There are 10 hidden switches. A switch that is on adds its own fixed numbers to the row, and there is some noise. The rows also spread widely along 14 directions, which tell nothing about the answers.
Known rows, each followed by its switches (1 for on, 0 for off):
[ 3.05 -3.00  0.41  1.65 -0.43 -1.02  0.28  0.38  0.07  1.01  2.58 -0.49
 -1.76  0.48 -1.47  3.34  0.91 -1.48  0.22 -3.09 -0.92 -3.73 -0.52  0.51
  3.48 -0.37 -1.55 -2.54  2.49  0.26  0.47 -3.35  2.14 -0.04 -2.48]  0 0 1 1 0 1 0 1 0 1
[-1.57  0.33 -2.39 -0.46  0.23 -1.15 -1.00 -1.52 -1.56  1.78 -1.22  0.03
 -0.75 -1.11 -2.17 -0.71  0.10  3.79 -0.39 -0.06  0.77  1.74 -1.75 -0.71
  0.12  0.95 -0.21 -0.67  0.93 -1.41 -0.95  0.40  1.19  2.08  1.50]  0 1 0 0 0 1 1 1 1 1
[-1.28  0.54  0.52  1.68  1.45  0.98  0.81  2.12 -0.62  0.51  2.08  0.08
  0.43 -0.90  1.05 -0.78 -1.56  0.43  1.48  1.05  0.28  0.62  0.59  0.65
 -0.20  1.35  0.15  0.24 -0.45 -1.65  0.18  1.09 -0.06 -1.26  2.38]  0 0 1 1 0 0 1 1 0 0
[-1.83 -0.68  0.30  2.29 -0.52  1.89 -0.02  1.05 -1.70 -1.07  0.23  1.79
 -0.04 -0.30 -0.29 -0.99 -0.13  1.09 -0.51 -0.08  0.38  1.50  0.68  1.04
 -0.22  1.23  0.67  1.26 -1.58 -2.59  0.16  0.15  2.43 -5.04  1.18]  0 1 1 1 1 0 0 0 0 1
[-1.07 -1.08 -1.23  0.26 -1.52 -0.06 -0.44 -0.33  0.07  0.78  0.18  0.69
 -0.23  0.04 -0.75 -0.69  1.90  0.44 -0.14 -1.24  0.15  0.17 -1.85 -0.05
  2.76  1.12 -1.94 -2.24 -0.12 -2.83 -0.66 -0.59  2.45 -1.87 -0.79]  0 1 1 1 1 1 0 0 1 0
[-0.80 -0.89 -0.84  0.35 -1.21 -1.26 -1.53 -0.04 -0.06  2.01  1.34 -1.05
  1.20 -0.09  0.47  1.48 -0.68 -2.00  2.59  0.37 -0.39 -0.90 -0.11  1.99
  0.86  1.69 -0.38 -0.42  0.03 -1.19 -1.68  0.10  0.48  1.13 -0.31]  0 0 1 0 0 1 0 1 0 1
[-1.45 -4.43 -1.37  0.25 -0.97  0.26 -1.28 -0.51  0.27 -0.41  1.80 -1.43
  1.01 -1.71  0.39  2.81 -0.87 -0.47  0.11 -0.86 -1.26 -2.56 -0.06  1.02
  2.21  1.33  0.29 -0.92  1.90 -2.21 -2.40 -1.51  4.54 -2.55 -0.53]  1 0 1 0 0 1 1 1 1 1
[ 0.52  0.52  0.23 -0.64  3.53 -1.20  0.88 -1.65  0.07 -0.17 -3.01  0.18
 -2.63 -3.01 -1.50 -2.55 -0.94  2.38 -2.33 -2.14 -3.17 -1.53  2.10 -3.75
 -1.25  0.75 -3.96  1.04  4.16 -1.53 -2.28 -3.82  0.70  1.95 -1.09]  0 1 1 1 0 0 0 0 0 1
[-2.00 -0.99 -0.30 -0.34 -2.50  1.76 -0.11 -1.71 -1.56 -1.04 -0.76 -0.31
 -0.46 -0.35  1.27 -1.33 -0.42  0.75  0.27 -0.67  2.54 -1.86 -1.86  0.17
  2.68  0.03  0.13  0.53  0.41  0.28 -1.62 -0.63  2.82 -2.60 -0.18]  1 0 0 0 1 0 1 1 1 0
[-3.15  0.78  0.77 -0.92  1.22  1.40  0.57 -1.73 -1.55 -1.94  1.56 -3.14
 -0.61 -2.02  1.59 -2.03 -3.86  0.78  0.66 -0.99  0.62 -2.91  0.14 -0.97
  0.88 -1.38 -0.45  2.53  0.38 -0.05 -2.15 -0.56  0.48 -0.40  0.58]  0 0 1 0 1 1 0 0 0 1
[ 1.86  3.44  1.52  1.56  0.03  2.85 -0.55  2.05 -4.78  1.82 -4.06  0.97
 -1.51  0.07  4.82 -2.94 -1.41  1.99  1.28  3.15  2.45  1.50  0.76 -0.22
  1.62  2.20 -0.42 -1.28  6.35  3.59 -0.16  0.25  1.44  0.95 -2.85]  0 0 0 0 0 0 1 1 0 1
[-3.19 -2.80  1.64 -2.17 -2.41 -0.50  0.86 -1.82  0.20  1.14 -1.11 -0.93
 -1.96 -0.94 -3.31 -2.45 -0.73  5.17  1.12 -0.51  2.82 -0.65 -3.13 -0.33
  0.27  1.65  0.87  1.29 -1.34 -3.08 -2.33 -2.86  1.36 -0.08  0.32]  1 1 1 0 1 1 0 1 1 0
[-2.33 -0.04 -0.44  0.34 -0.65  1.55  0.63 -0.62 -1.95  0.40  0.08 -0.27
 -1.56 -0.41 -1.30 -1.04 -1.01  3.02  1.29  1.29  2.52  0.99 -0.20  1.56
 -1.98 -1.00  2.42  2.12 -1.34 -0.32 -0.27  0.52 -0.42 -0.16  2.94]  0 0 0 1 1 1 0 1 0 1
[-0.93 -1.54 -3.21  0.35 -3.39  0.53  0.21 -1.01 -1.40  0.23 -0.62  0.79
 -2.05 -0.17  0.71  1.34  2.56  1.66 -0.07 -0.36  2.65  0.80 -2.26  1.82
  2.42 -0.87  0.10 -2.25  0.80 -0.96  0.38 -0.54  3.51 -3.31 -0.44]  1 1 1 0 1 1 1 1 0 1
[-1.94  0.20 -0.37  2.45  0.16 -2.14 -2.67 -1.74 -0.66 -1.97  0.51  0.58
  0.87  0.01 -1.01  4.01  0.02 -2.14 -0.37 -2.37 -2.42 -2.61  0.68  1.98
 -0.45 -0.23  0.48  2.33 -0.44 -1.37 -1.23 -1.56  2.72 -2.74  1.44]  1 0 0 0 1 1 0 0 1 1
[ 1.21 -0.64  0.19  0.94  0.06 -0.46 -1.51 -1.77 -2.51 -1.56 -1.17  0.17
  0.00  3.34  0.20  3.16  2.90 -0.80  2.59 -1.14  2.75 -3.33 -0.91  1.81
 -1.19 -3.58  1.72 -1.59  0.85  3.04  1.51 -3.32  0.52 -2.81 -0.11]  0 0 1 1 1 0 0 0 1 1
[-1.18  0.78 -1.21 -1.09 -0.23  1.22 -0.67 -0.33  0.61 -0.47  1.69  1.12
  0.99 -0.64  3.26 -0.29 -0.10  0.25  0.31  1.49  1.60 -0.22  0.32  1.35
  0.86  1.03  0.94  0.37  0.96  0.99 -1.72  0.38  1.06 -1.74  0.11]  0 0 0 0 0 0 0 0 0 0
[ 2.79 -2.54 -0.51  0.82 -0.40  0.54 -2.40  0.52 -0.73  2.19 -4.28  2.68
  0.80  1.25 -1.92 -2.32  2.05 -0.75 -0.53  1.11 -1.02  0.72  1.49 -1.01
 -0.55  3.56 -1.34 -1.67  2.65 -0.16 -2.32 -1.70  1.03  0.97 -2.18]  0 0 0 0 0 1 0 1 1 0
[-4.08  1.46 -4.12 -2.21  2.53  1.69  0.61  1.63  0.72  0.02  2.10 -2.66
 -0.05 -1.65  4.60  0.34  1.47  1.92  3.73  4.92  0.87  2.73 -2.14  2.35
 -4.25 -3.13  2.10 -3.99 -0.93 -3.86  1.32  3.00 -0.92 -2.45  3.93]  0 0 0 0 1 1 0 0 1 0
[ 0.71  0.18  1.97 -0.36  3.27 -2.98 -1.93  0.91  0.53  2.16 -3.20 -0.96
 -0.39 -1.55 -2.23 -0.06 -0.84  1.76  0.52 -0.42 -4.55 -0.91  1.36 -1.43
 -2.72  3.35 -2.62 -0.27  3.96 -3.55 -1.91 -3.45  0.29  3.48 -1.72]  0 0 1 0 1 1 0 1 0 0
[-0.57 -2.39 -1.67 -2.08  0.99  2.31  1.47  0.75 -0.08  1.00  1.22 -0.37
 -2.54 -3.23  1.56  0.49 -1.24  5.19  0.74  3.18  0.82  0.86  1.59  1.81
 -1.74  0.08  2.31  0.03  3.98 -0.32 -1.42 -0.38  1.08  0.20  0.66]  0 0 1 0 0 1 0 1 0 1
[ 0.44  1.37  0.51  0.97  1.01 -2.56 -1.81  0.29 -0.74  1.74 -2.47  0.21
  0.45  0.39 -0.26  1.24 -0.29 -2.08  1.61  0.31 -1.79 -0.55  0.62  0.71
 -1.01  1.95 -1.79 -0.57  1.32 -1.10 -1.03 -1.50  0.04  1.85 -1.13]  1 0 1 0 1 0 0 0 0 1
[ 2.25 -2.49 -1.50  0.71  0.32 -1.03 -0.85 -0.08 -0.68  1.34 -0.13 -0.35
 -0.46  0.47 -0.99  2.93  1.22 -2.17  1.59 -0.55 -1.66 -1.72  0.48  1.48
 -0.63 -0.61 -1.21 -2.00  1.41 -0.49  0.04 -1.43  0.37  0.81 -1.05]  0 0 1 0 1 0 0 1 0 1
[ 0.07 -0.39 -1.12  1.86  2.68  0.10  1.19  0.56  1.41  0.13  3.89  0.91
 -0.20 -0.44 -1.44  0.12  0.52 -0.12  0.70  0.43  0.39 -0.82  0.87  0.53
 -0.19 -0.60  0.67 -0.37  0.01 -0.55  0.15  0.08 -0.71 -0.40  3.19]  0 0 0 1 1 1 0 1 1 1
[-1.72  1.77 -1.42 -2.20  5.21  1.31  0.39  0.62  2.02  0.15 -0.06 -0.72
  2.17 -2.65  3.31 -4.10 -1.45  2.53  0.68  3.86  0.48  1.11  1.45 -2.48
 -1.11  2.43 -0.58 -2.00  4.00 -1.01 -2.87  0.05 -0.45 -0.05  1.23]  1 0 1 0 1 0 0 1 1 1
[-0.41  0.72  0.30 -0.03 -0.72 -1.08 -1.63 -1.92 -1.28  1.43 -1.43 -0.90
  1.10  1.29 -0.35  0.54 -1.10 -1.12  1.81 -0.49  1.87 -1.70 -0.82  0.53
  0.83  0.88  0.03 -0.05  0.48  2.09 -1.72 -1.43  0.13  2.03 -0.40]  1 0 0 1 0 0 0 1 0 1
[-0.87 -1.79  0.34  0.19 -3.86 -1.84 -1.77 -1.85  0.86  2.67 -4.40  2.72
 -0.59 -0.41 -0.67 -0.49  0.77 -1.94  2.04  1.41 -1.02 -1.67  2.53  2.76
 -0.95  4.79 -1.20  3.04  1.56 -1.21 -5.26 -2.99  1.12  2.12 -1.37]  1 0 1 1 0 1 0 0 1 0
[-1.53 -2.35  1.24 -1.27 -1.99  2.41  0.43 -0.80 -1.21  0.62 -4.53  0.36
 -1.56 -1.15 -0.70 -5.32 -1.37  3.79  0.13  2.04  2.59  0.84  0.85 -1.30
 -1.69  2.67  0.76  1.99  1.07 -0.91 -3.60 -2.57  1.08 -0.71 -0.79]  1 0 1 0 0 1 0 1 0 1
[ 1.47 -3.25 -3.29 -1.75  0.66 -1.57  1.29 -0.66  1.26  1.94 -0.63 -0.10
 -2.75 -1.42 -1.58  2.29  2.80  1.58  1.05  0.83 -0.28 -0.53 -0.11  0.92
 -2.65 -1.65 -0.50 -2.77  1.77 -1.63  0.15 -2.54 -0.08  1.94  0.43]  0 0 1 1 0 0 1 0 0 1

New rows. What belongs after each?
[-0.19  1.64  1.30  0.87 -0.35 -0.33 -1.81  0.43 -1.35 -0.18  0.44  0.62
  0.75  1.19  3.00  1.27  0.52 -0.23  1.94  0.13  1.31 -1.63 -0.75  1.54
  1.66  0.81  0.44 -0.96  2.24  1.23 -0.34 -1.37  1.52 -1.91 -1.26]  0 0 1 0 0 1 0 0 1 0
[ 1.89 -1.77  2.06  1.53 -0.33  0.22  1.75  0.37 -0.57 -0.79  1.59 -0.22
 -2.21  0.96 -0.70  0.17  0.91 -0.36  1.35 -1.91  1.63 -3.32 -1.11  0.02
  1.14 -1.81 -0.33 -0.63 -0.05  0.20  1.44 -3.40  0.55 -2.50 -0.93]  0 0 1 0 1 0 0 1 0 1
[-1.18 -0.10 -0.96  2.46 -1.49  0.51 -1.06 -2.44 -2.25 -2.04 -2.60  2.29
 -0.42  0.08  1.72  0.99  0.65 -1.44  0.32 -0.77  0.83 -2.14  2.71  2.22
 -0.14  0.10  0.19  3.16  2.25  1.66 -2.14 -2.25  2.80 -3.74  0.60]  1 1 1 1 1 0 1 1 0 1
[ 0.27 -2.40 -1.60 -2.68  0.43 -0.98 -0.98 -0.99  0.59  3.00 -0.64 -1.10
  0.24 -1.01 -0.49  1.30  0.36  2.52  2.16  1.40  0.35 -0.70 -0.49  0.67
 -0.31  1.59  0.12 -2.55  3.52 -0.29 -2.22 -1.85  0.75  2.94 -1.11]  0 0 1 1 0 0 0 1 1 1
[-1.53 -3.79  2.73 -0.64 -1.51 -0.24  0.32 -0.23  0.80 -0.17  2.01  1.82
 -0.70 -1.64 -3.85  0.11 -2.32  4.43 -0.80 -0.63  1.44 -1.50  0.66  1.17
  0.55  3.33  2.50  4.85 -0.82 -1.56 -2.15 -2.42  2.16 -0.70  0.71]  0 0 1 0 1 0 1 0 0 0
[-0.36 -2.10 -3.66 -3.18 -1.84  0.17 -0.06 -2.57 -0.36  0.73  0.14  0.17
 -0.60 -0.33 -0.61 -0.34  2.14  4.12 -0.35 -0.59  3.65  0.03 -3.42 -0.47
  2.21 -0.86  0.18 -2.82  0.92  0.64 -0.72 -0.43  1.43 -0.21 -0.08]  0 0 1 0 0 0 1 1 1 0
[-0.41 -0.10  0.61  1.26  0.31 -1.33 -0.99 -1.04 -1.65  1.95 -0.64 -2.01
  0.78  1.18 -1.79 -0.17 -1.68 -2.49  2.64 -0.88  0.22 -2.31 -0.65 -0.14
  1.53  0.75 -1.63 -0.78 -0.06  0.11 -1.61 -0.84 -0.71  3.03  0.15]  1 0 1 1 1 1 0 1 1 1
[-2.11 -2.13 -2.34  0.04  0.10 -1.31 -0.66 -0.42  1.35  1.78  1.53 -0.35
  1.20 -1.30 -1.35  1.36 -0.10 -0.48  1.52  0.46 -0.65  0.23 -0.04  1.47
 -0.89  1.93  0.28  0.22 -1.22 -3.23 -1.58  0.25  1.03  0.60  2.29]  0 1 0 1 0 0 1 1 0 1
[-2.28  0.30 -4.01 -0.22  1.76 -0.86 -1.10 -3.13  1.05 -1.15 -0.36  0.39
  1.06 -0.30  0.36 -0.11  2.23 -1.85  1.06  0.22 -0.20 -1.27  1.12  0.57
 -2.40 -1.69 -0.35  0.19 -0.10 -0.66 -2.03 -0.74 -0.29 -0.85  2.76]  0 1 0 1 1 1 0 0 1 1
[-1.01 -2.27 -0.74  0.43 -2.21 -0.62 -0.32 -0.52  1.93 -0.29  2.18  2.44
 -0.30 -1.00 -1.53  1.23  1.48  1.12 -1.64 -1.41 -0.04 -0.14 -0.65  1.39
  2.02  2.11  0.34  1.05 -0.92 -2.86 -0.93 -1.49  3.78 -3.66 -0.46]  0 1 0 0 1 0 0 0 0 1
[-2.28  0.43 -0.58 -0.04  0.05  1.18  0.66 -1.40 -3.19 -1.28  0.30 -0.65
 -2.40 -2.09  0.80  1.78 -3.27  1.02 -0.09 -0.63 -0.84 -1.30  0.89  2.16
 -0.50 -1.77  0.08  3.40  0.17  0.07 -1.15  0.86  0.89 -0.29  1.58]  1 0 1 0 1 0 0 0 0 0
[-1.02  1.05  0.67  1.41 -1.00 -0.16  0.97  0.51 -1.33 -0.18  2.66  1.65
 -3.50 -1.24 -0.68  2.50 -0.54  4.05 -0.59 -0.37  1.35  0.38 -0.76  2.73
  0.04 -0.89  2.49  2.31 -0.03 -0.28  1.20 -0.35  1.63 -1.62  1.67]  0 0 0 0 0 1 0 0 0 1
[-2.46  2.18 -2.46  1.09  0.02 -0.22 -1.40 -0.60 -2.11  0.67 -0.37 -2.93
  1.60  0.56  0.91 -1.99 -0.82 -4.10  1.66 -0.35  0.03  0.30 -2.21 -0.93
  1.17 -0.98 -2.52 -1.78 -3.08 -2.07 -0.19  2.85 -0.76  1.16  1.29]  0 0 0 0 1 1 1 0 0 1
[-0.14 -2.17 -0.81 -0.42 -1.69 -1.45  0.71 -3.34  1.06 -0.66 -1.14  0.92
 -1.51  0.09  0.43  0.36  1.30 -3.13  2.09 -0.64  1.30 -4.05  1.20  1.34
 -1.09 -0.92 -0.75  2.19 -0.26  0.88 -2.91 -4.14 -0.15 -0.54 -0.19]  1 1 1 0 0 0 0 0 0 1
[-0.08  2.58 -0.60  2.72 -0.18 -3.10 -2.20  0.89 -0.27  1.13 -1.06  0.75
 -0.48 -0.88  2.63  2.57  2.03 -2.47  1.08 -1.78 -4.77 -0.80 -0.30  1.22
  1.53  2.16 -4.30 -2.00  3.33 -3.80 -0.50 -1.12  3.14 -1.61 -1.80]  0 1 1 0 0 1 0 1 1 0
[-0.40  1.97 -1.59  0.32  0.00  0.21 -0.16 -0.13  0.77  0.62  0.52  0.89
 -0.29 -0.89  3.44  0.46  0.87 -1.40  1.31  1.47 -0.02 -0.60  0.97  1.74
  0.77  0.55 -0.88 -0.58  2.33  0.15 -0.96 -0.16  1.02 -0.64 -0.45]  0 0 0 1 1 0 0 0 0 1
[-1.52  1.55 -3.99 -0.64 -0.06 -0.85 -1.46 -4.30  0.45 -1.81 -1.51 -0.41
  1.61  0.11  1.56 -1.30  1.25 -3.51 -0.96 -2.31  0.00 -1.84 -0.49 -1.68
  0.52 -1.54 -2.67 -0.21 -0.74  0.51 -2.54 -0.67  0.45 -1.74  0.68]  1 0 0 0 0 0 0 1 0 1
[ 1.04 -1.11 -1.57  1.65 -0.38  0.16 -1.62 -1.44 -1.55 -2.23 -0.71  2.16
  1.09  1.09  0.62  1.34  2.13 -0.26 -1.83 -2.28  1.44 -1.71 -0.33 -0.62
  2.41 -0.17 -0.02 -1.64  2.22  1.67 -0.26 -2.20  3.68 -4.96 -0.61]  1 0 1 0 0 0 1 1 1 1
[ 0.23  1.10  0.16  2.63 -1.08 -1.32 -3.02  0.79  0.28  0.34 -2.75  4.08
  1.31 -0.71  0.36  0.08  2.29  0.61 -2.00 -1.33 -2.96  0.40  1.48  0.15
  2.24  5.61 -2.58 -0.04  4.15 -2.67 -1.86 -1.80  4.88 -3.48 -2.00]  0 0 1 1 1 0 1 1 1 0
[-1.27  2.56  0.89  4.29  0.17 -1.53 -0.45  1.09 -0.53  0.71  1.21  0.38
  0.28 -0.07  0.81  1.27 -0.62 -3.79  1.77 -0.86 -2.21 -0.71 -0.13  1.47
  0.70  1.42 -1.68  0.45 -1.18 -2.70  0.03  0.46  1.03 -1.71  1.84]  1 0 0 1 0 0 0 1 1 1
[ 1.55 -2.19  1.90 -0.02  2.08 -1.29 -2.61 -0.25  0.31  0.77  1.59 -1.19
  4.13  4.57 -3.18  0.20  0.25 -2.09  2.64 -0.52  3.46 -2.87 -1.47 -0.61
  0.06  0.38  2.13 -2.17 -1.66  2.61 -0.01 -2.38 -2.03  1.62 -0.02]  0 0 0 0 1 1 0 1 0 0
[-2.02 -0.05  1.07 -1.30 -1.19 -0.07 -1.12 -2.53 -1.92  1.06 -0.30 -1.71
 -0.26 -0.47 -1.26 -1.84 -3.37  0.57  1.09 -0.86  1.04 -2.47 -1.10 -0.29
  2.38  1.12 -0.71  2.51  0.01  0.91 -3.33 -0.02  0.06  3.96 -0.47]  0 0 0 0 1 1 0 0 1 0
[-2.57 -0.19 -0.09  3.74 -4.37 -0.05 -1.23 -1.17 -3.55  0.42 -2.59 -0.04
 -0.89  0.63 -1.71 -0.02 -0.64 -3.25  0.92 -2.17 -1.37 -0.29 -0.08  2.14
  0.37  0.67 -1.72  2.77 -3.53 -3.00 -1.18  0.48  1.80 -2.13  0.85]  1 0 1 1 1 1 0 1 0 1
[ 0.38 -0.41 -3.44  0.01 -1.29 -0.73 -0.99 -2.59 -0.45  0.23  1.57  0.85
  1.24  2.13  0.49  1.65  2.38 -3.14  1.36 -1.13  2.89 -2.22 -1.83  1.27
  2.62 -1.95 -0.36 -2.15 -1.10  2.75 -0.23  0.35 -0.04  0.30  1.10]  0 0 0 1 0 0 1 0 1 0
[-1.61 -4.95 -0.68 -2.88 -0.74  0.30  0.63 -2.20  2.67 -0.36 -2.07 -0.36
 -0.49 -2.11 -1.34 -3.30  1.38  2.47  0.50  0.45  1.07 -2.28  0.18 -1.92
 -1.88  1.36 -0.23  0.24  0.79 -2.89 -3.62 -4.60  1.66 -1.32 -0.21]  0 0 1 1 0 0 1 0 1 1
[ 0.46  1.07 -0.72  1.71 -0.49  0.61 -0.21  0.97 -2.90  1.29  0.74  0.80
 -2.04  0.47  2.34  3.70 -0.61 -1.23  2.47  2.16  0.61 -0.62  0.31  4.24
  0.83 -1.07  1.00 -0.59  2.23  2.10  0.39  1.34  0.59  1.11  0.35]  1 0 0 0 1 1 0 0 1 0
[ 0.54 -1.04  0.21  0.62 -4.69 -1.42  2.19 -0.24 -0.40  1.63  2.12  1.56
 -4.75  0.82 -1.94  2.59  2.39  0.86  1.70 -1.31  2.71 -0.82 -3.81  3.58
  0.82 -2.21  0.70  0.29 -3.53 -1.00  2.21 -1.08 -0.03 -0.51  0.51]  0 0 0 0 0 0 0 0 0 0
[-0.57  0.19  1.57  0.32  1.83 -0.69 -1.63 -1.26  0.16 -2.33  0.75 -0.19
  1.74  0.05  1.29  0.46 -1.22 -2.25  0.50 -1.89 -1.16 -4.24  1.74 -0.12
  0.31  0.51 -0.86  2.21  1.16  0.56 -2.05 -2.62  0.91 -1.85 -0.63]  0 0 1 0 1 0 0 0 0 0
[ 1.08 -0.33 -0.11  0.27  1.88 -3.52  0.14  0.15  0.26  2.27  0.90 -2.18
 -1.88  0.46 -2.92  2.87  0.56  0.36  1.06 -2.15 -0.59 -1.24 -3.38 -0.78
  0.29 -1.25 -1.36 -3.83  0.43 -2.00  1.50 -2.58  0.23  2.56 -0.29]  1 1 0 0 0 1 0 1 0 1
[-3.36  0.20 -3.99 -1.12 -2.40  2.55  0.62 -2.31 -0.84 -0.44  0.41  0.65
 -0.91 -2.32  2.51 -2.33  0.13  1.75 -0.54  0.92  1.74  1.05 -0.04  0.77
  1.75 -0.36 -0.30  0.78  0.24 -0.54 -2.61  1.84  1.80 -2.30  1.40]  0 0 1 1 0 1 0 0 1 1
[ 0.11 -1.63 -0.19  1.62  0.22 -1.07  0.39 -0.71  1.55 -0.58  2.57  0.25
 -0.46 -0.41 -0.58  2.67  0.33 -1.91  0.33 -1.75 -0.64 -3.56  1.25  1.50
  1.50 -0.03 -0.39  0.53  1.26 -0.33 -1.28 -2.87  1.65 -1.65  0.29]  1 0 1 1 1 1 0 1 0 1
